All groups share one centre, and each spreads out both ways along 6 directions, with some noise.
Some rows, each with its group after it:
[-12  -2  10  -9 -19 -15  -2   6  14   8  13   3  10   8] | buve
[ 28   1 -17  12   5 -14 -18   2 -11 -14 -18   1   6 -29] | nedu
[ -4  13   8   4   9   9  -6   8  -2 -14  -6  -8   6   5] | dedo
[ -5  -2   8   2  -7  -7 -10   2  11  -5   0   9  10   7] | nedu
[-7 -4 -6 -1 -7  9 17 -5 10  1  1 18 -7  9] | dedo
[  2 -18 -14  -9 -18 -10   7  -8   2   9  -1   9 -11  -3] | nedu
[ -8  -4   3   1  -6  13  -6  -4   2 -16  -3  28   3  10] | nedu
[ 10   4  -7   9   5 -11  -6   3  15  -1   6  13   1 -10] | buve
[  1  -3   4 -23   1  21  -9  -2 -20   4 -29  11  -4 -13] | Sos
[-2  0  2 -1 -1 -4  6  0 14  6  2  4  0  3] | Sos
[ -7  -5   2  -2 -16  -2  -1   1  -7 -10  -9  -7   6   8] | Sos
[  8   6  -9   7   6   1 -14   8   5 -12   1  17   0 -11] | buve
[  5   4 -14   3   6   2 -21  23   7  -2   1  -3 -15 -15] | nedu
[-14 -23  -2 -21 -34  -8 -10   2  -3   5   4  10  -3   4] | buve
[ -5   1   4   2 -10 -13   8   6  18   7  -1  -2   6   6] | dedo
[-20   8  12  -3 -10   1 -10  29  19   3   0 -14   3  14] | dedo
[ 10 -23  -2 -13 -17 -40 -19   3  22  31   5   2  -3 -19] | Sos
[-3 14  3  5 13  8 -8 14 17 -3  3  5 -3  0] | Sos
[ -5  -2 -13   3 -10   4  -8  21  19   2  -2  19  -9  -1] | dedo
[  3   9  -2   8  -9   5  12   2 -15 -18 -31   0  18  -1] | dedo
[ -7 -10   9  -4 -17 -10 -16   2   1  -8  -7   6  13   7] | nedu
[ -1   4 -11   7   7   7 -13  13  19  -7  12  18 -13  -2] | Sos
[-3 -2 -4  3  0  2 -8  5 15 -3  6 17 -5  1] | nedu
[-13   6   1   1  -4  13   0  16  14  -3  -2   7  -4  10] | dedo
[  3   2  -4   4   1   4  15 -10   2  -5  -4  15   0   2] | Sos
[ 10 -12 -13  -2   7   5   3 -26  -6  -7   7  24 -14  -6] | dedo
[ -6  -2  -9  -6  -3   2  -3  14  15   9   8  -1 -19  -1] | nedu
[  4  -6  -2   2  -6  -6   1  -2  -5  -4 -17  -8   2  -2] | buve
[  0   8  10   7  -7 -11  25 -12  -3  -6 -12 -12  21  10] | Sos
[ 10  -3  -2   9   0 -23  -1   2  15   8  -7 -12   3  -6] | buve
[-16 -12   1  -8  -9  -4 -11  19  26  15   6 -12 -18  11] | buve
[ 12  11  -3  15  12  -3  16 -10   4  -7 -10   5   7  -3] | buve

New rows. What belongs after each?
[  7  -6  -8   1   0 -13 -16   8  22  10   9  13  -8 -12] | Sos
[ 13   1  -8   4  -2  -3 -12   2 -21 -18 -23  -5   8 -15] | nedu
[-11   0   9  -7 -12 -14  10   8  13  14   2 -24   2  10] | nedu
[  3 -13  -3  -3 -15 -24   8 -10  16  13   9  12   2  -1] | buve
[-13  -7  -3  -3  -7  15  14 -10  13  -2   7  31  -9  16] | nedu
[  2   0  -7   7   8  11  10  -2   3  -6 -17  -2 -11   4] | buve
[-16 -16   0 -13 -20   1  11  -4   7   9   0   4 -10  15] | buve
[ 16   2 -21   1   2 -12  -1  12   0  10  -6 -20 -16 -23] | nedu
[-13  14  11  -1  -3   4  12   1  15  -3  15  14  11  13] | buve
[ 14  -6 -21   3  -1  -8  -6   3   2   1  -3   7 -11 -18] | nedu
[ -1 -12 -10  -6 -11 -12  -8   8  15  11   7   4 -13  -5] | nedu
[  6  -5  -3   3  -6 -15  -1  -2   3   0  -8  -2   5  -5] | buve
[ -7 -31  -2 -28 -36  -7 -24   4 -23   5 -23  -6  -4  -7] | Sos
[  4   3   5   0  15   4  -8 -11  -4 -10   7  -3  -3  -1] | dedo
[ -6   1  -3  -1  10  15  -7   0   8  -7  12  12 -14   5] | dedo
[ -8  -4   5  -8 -18  -3   7  -5  -6  -4  -2   5  10   7] | buve
[  1  10  -6   8  -1   9  -1  13   0 -14 -16  10   5  -3] | dedo
[ -2   5  -5  15 -10   6  17 -10 -20 -33 -15  -3  14  13] | Sos
[-11 -16  -8 -11 -13   2 -32  22   9   2   1  -1 -20   0] | buve
[ -6  -8   6  -8 -19 -15   1  -1   3   5  -1  -4   8   4] | buve
[ 14 -16  -6   1 -18 -16 -13 -13 -23 -18 -26  10  18 -14] | nedu
[ -2 -21 -18  -7 -10   6 -12   4   5   1  -5  13 -25  -2] | buve
[-18   4   9  -7 -11   1   0   8  17   3  16   9   3  12] | buve
[ -3  -7   4  -5  -8 -10  -4  -2   5   3   2  -6   0   3] | dedo
[-10 -24  -5 -13 -18  -1   0   1   1   9 -17 -14 -19  11] | buve
[-21  -9   3 -15 -19   4   1   5  14   7  13  10  -8  15] | buve
[  6   6  -6  13   0  -5   3  -2   0 -16  -5   2   8   0] | Sos
[ -2  12  19  15   6  -5   7  -9  13 -14  -4  15  28  13] | nedu
[ -8  -7  -1  -6   4   8  18 -20  16   7  19  19 -16  14] | dedo
[-11  -6  -1  -1 -17  -1 -15  14  -6 -15  -6 -10   2   8] | Sos
[  1  -1   3   2  -7 -10  12  -8   5   1  -5   2   9   4] | nedu
[ 14  17  -7  21  16   5  11  -7  -2 -22 -10  11  10  -6] | Sos
[ 16  -5 -32  -3   1 -15  -2  17  14  23   8 -14 -33 -26] | nedu
[-8  3  9 -4 -4 -1 -5 10  7  3 -4 -8  4  4] | Sos
[  0  -8 -10   4   6   2 -19  18  15   3  -8  -9 -21  -2] | buve
[ -3 -13  -2  -9 -22 -11   8 -11  -2   3   1  13   5   2] | buve
[  0   3   4   3   6 -12  -4   3  23   7  15   0  -2   1] | dedo
[ -3   4  -6   3   5  18   0   3  -2 -14  -9  10  -7   3] | buve
[ -9   2  20  -6   2 -15  -6   0  14   8  15 -23   4  10] | dedo
[ -2  -7   5  -5 -14 -11   7  -7  -4   1  -8  -7   8   4] | dedo
[ 10  12   9   9  18  -4  26 -28   0  -6   1   1  11   4] | dedo
[-5 -4 -2 -1 -3  2 -1  5 11  2 -1  3 -8  5] | buve
[  8 -27 -11  -3 -16 -20  10 -15  -4  10 -24 -13  -9   0] | buve
[ 13   3  -1   7  15  -7  -2 -15  -2  -9   2   2   3  -8] | dedo
[ 13 -15 -12   4  -5 -21   1  -6  10   9 -12  -4  -7  -9] | buve
[ -2  -2  10  -5  -1  -3  24 -27  -7  -1  -1  -5   7  11] | dedo
[-18  -3   7  -8 -10   7   2   6  14   2   7   7  -6  17] | nedu
[-13   7   9   1  -7   5  27  -3  10   1  -5   0   7  19] | dedo
[-12 -21  -7 -12 -24  -4  -2   0   7   6   4  10 -12   7] | Sos
[-3  6  3  3  2  0 12 -3 11 -1  2  4  1  8] | dedo
[  6  -2  -3  -8   0  13   3  -9 -17  -7 -23  13   0 -10] | Sos
[ 23  -1  -7  10  -7 -33   5 -18   5   0   5  22  20 -19] | buve
[  1   5  -4   6  -6   2  15  -1   1  -8 -15   8   9   2] | dedo
